The same things were measured in two ways. Each way mixes the same 4 hidden numbers, adds some noise and spreads widely along 2 directions of its own, which tell nothing about the thing.
Some things both ways: the first way, then the second way.
-40, -130, -54, -8, 370, -222, 12, -192
83, -386, 284, -351, -201, 97, -107, -45, 141, -114, 154

-317, -513, 34, 395, -158, -6, -1, 125
104, -59, 355, -279, -420, 3, 32, -84, 20, -274, 145

117, -174, -138, -207, 285, -27, 149, -169
0, -121, 128, -37, -84, -41, -8, 165, 81, -107, 23

-306, 450, 475, 95, -40, -471, 139, -144
-93, -135, -467, 7, -42, -197, 147, -254, 229, 304, -213

13, -386, -115, -79, 94, 139, 173, -115
97, 69, 98, 91, -247, -122, 91, 27, 82, -154, -26

114, 350, 332, -209, 324, -858, -210, -65
-10, -328, -326, -28, 484, 180, -160, 126, 269, 253, 107

-73, -7, 254, 18, 64, -422, -94, -13
11, -81, -156, -28, 82, 59, -12, 33, 125, 77, 81

-361, 253, 9, -404, 91, 352, 449, -413
-357, 331, -236, 558, 178, -161, 237, -86, -205, 67, -304

-435, 494, 527, 26, 40, -444, 14, -222
-151, -274, -175, 216, -54, -195, -106, 17, 252, 169, -459

-612, 31, 176, 220, 185, -70, -32, -253
-159, -104, 101, -60, -149, 3, -131, -199, -75, -253, -165

-49, -440, -216, 201, 239, -215, -61, 9
312, -14, -36, -193, -247, -58, -93, -73, 108, -177, 189

-94, 77, -108, -138, 604, -579, -319, -175
143, -144, -238, 195, 342, 26, -467, 237, 142, -197, 53

-856, 235, 443, 253, 206, 86, 14, -426
-103, -185, 5, 280, -402, -316, -337, -174, 89, -276, -633

-469, 340, 709, 43, -24, -55, 142, -307
-381, -261, 91, -89, -93, -45, 100, -236, 72, 123, -284

108, -526, -818, 34, 279, -215, 41, 140
241, -29, 222, -250, -38, 124, -40, 184, 40, -242, 462

Other things, the second way, with their names:
<95>: -396, 218, 23, 341, 71, -89, 362, 62, -102, 158, -223
<368>: -101, -120, -375, 309, 38, -205, -4, -7, 235, 118, -317
<98>: -128, 58, 384, 285, -427, -212, -345, -13, -127, -537, -498
<243>: 59, -137, -26, -74, -340, -104, -358, -263, 1, -304, -148
<253>: -163, 208, 43, 178, 147, 28, 406, 223, -50, 119, 114
<80>: -182, -251, -12, -288, 104, 113, 112, -232, 88, 268, 106
<65>: 171, 153, -546, -368, 457, 285, 197, -228, -57, 285, 706
<367>: -36, 146, -159, 172, -36, -66, -203, -213, -163, -235, -156
<118>: 38, 23, 184, 39, -139, -43, -127, 76, -4, -253, -35
<297>: -121, -94, -150, 381, -347, -369, -159, -177, 166, -96, -646
<219>: 28, -328, -234, 64, 203, 23, -483, 60, 198, -91, -175
<49>: -9, -122, 353, 129, -264, -78, -337, 67, -60, -521, -314
<138>: -142, -160, 132, -71, 481, 260, -231, 188, -75, -101, 116
<134>: -151, -227, -3, -97, -384, -159, 74, -366, 141, 130, -315
<171>: 214, -351, -181, -323, 158, 150, -398, -135, 135, -112, 240
<18>: 14, -327, 10, -269, 233, 262, -462, -128, -67, -220, 173
<275>: -218, -346, 269, -74, 354, 216, -26, 401, 153, 147, 67
<305>: -474, 17, -91, 740, 15, -350, 1, 127, 90, 124, -822
<62>: 12, -320, -36, 14, 399, 151, -645, 227, 75, -325, 17
<29>: 51, 147, -332, 133, -85, -195, 282, -118, 155, 224, -105
<358>: -179, 113, 222, -34, -142, -33, 194, 1, -31, -15, 4
<133>: 127, 167, 42, 41, 309, 215, -274, 196, -164, -413, 379
<280>: -57, 203, 26, -98, 461, 219, 306, 280, -120, 95, 501
<198>: -69, -98, 106, -109, -243, -74, -81, -203, 8, -132, -108
<246>: -16, -86, -37, 182, -576, -351, -62, -257, 155, -202, -460
<222>: -34, 80, 30, -2, -272, -136, 246, -112, 76, 34, -39
<324>: 57, 20, 175, 8, -342, -171, -168, -88, -61, -378, -134
<121>: -174, -100, -195, -28, 678, 271, 128, 251, 2, 334, 320
<302>: -119, -25, -95, -97, 278, 101, 308, 73, 83, 314, 225
<283>: -80, 222, 99, -32, -405, -194, 619, -144, 50, 149, 14

Some of these things the first way, each followed by its name:
-556, -228, 169, -46, 313, 566, 183, -434	<98>
251, -333, 148, -325, -229, 16, 183, 86	<253>
47, -401, -19, -15, -369, 329, 499, 84	<283>
-686, 292, 160, 131, 138, 109, 262, -416	<297>
460, -288, -642, -415, 68, -295, 160, 153	<280>
-861, 45, 380, 494, -138, 57, 104, -172	<246>
-17, 81, -51, -322, 497, -327, -154, -263	<138>
-148, -252, 447, 135, -240, -73, 106, 76	<222>
-148, 199, -43, -420, -147, 298, 504, -234	<95>
-304, 267, -286, -62, 913, -475, -202, -454	<18>
-821, 93, 164, 434, 319, -179, -96, -284	<243>
-360, 324, 414, 61, -44, -375, 23, -116	<368>
-395, 171, 785, 177, -21, -112, 74, -241	<134>
316, -49, 41, -350, 20, -254, 165, -25	<302>
-569, -267, 149, 335, 88, 95, 5, -142	<324>
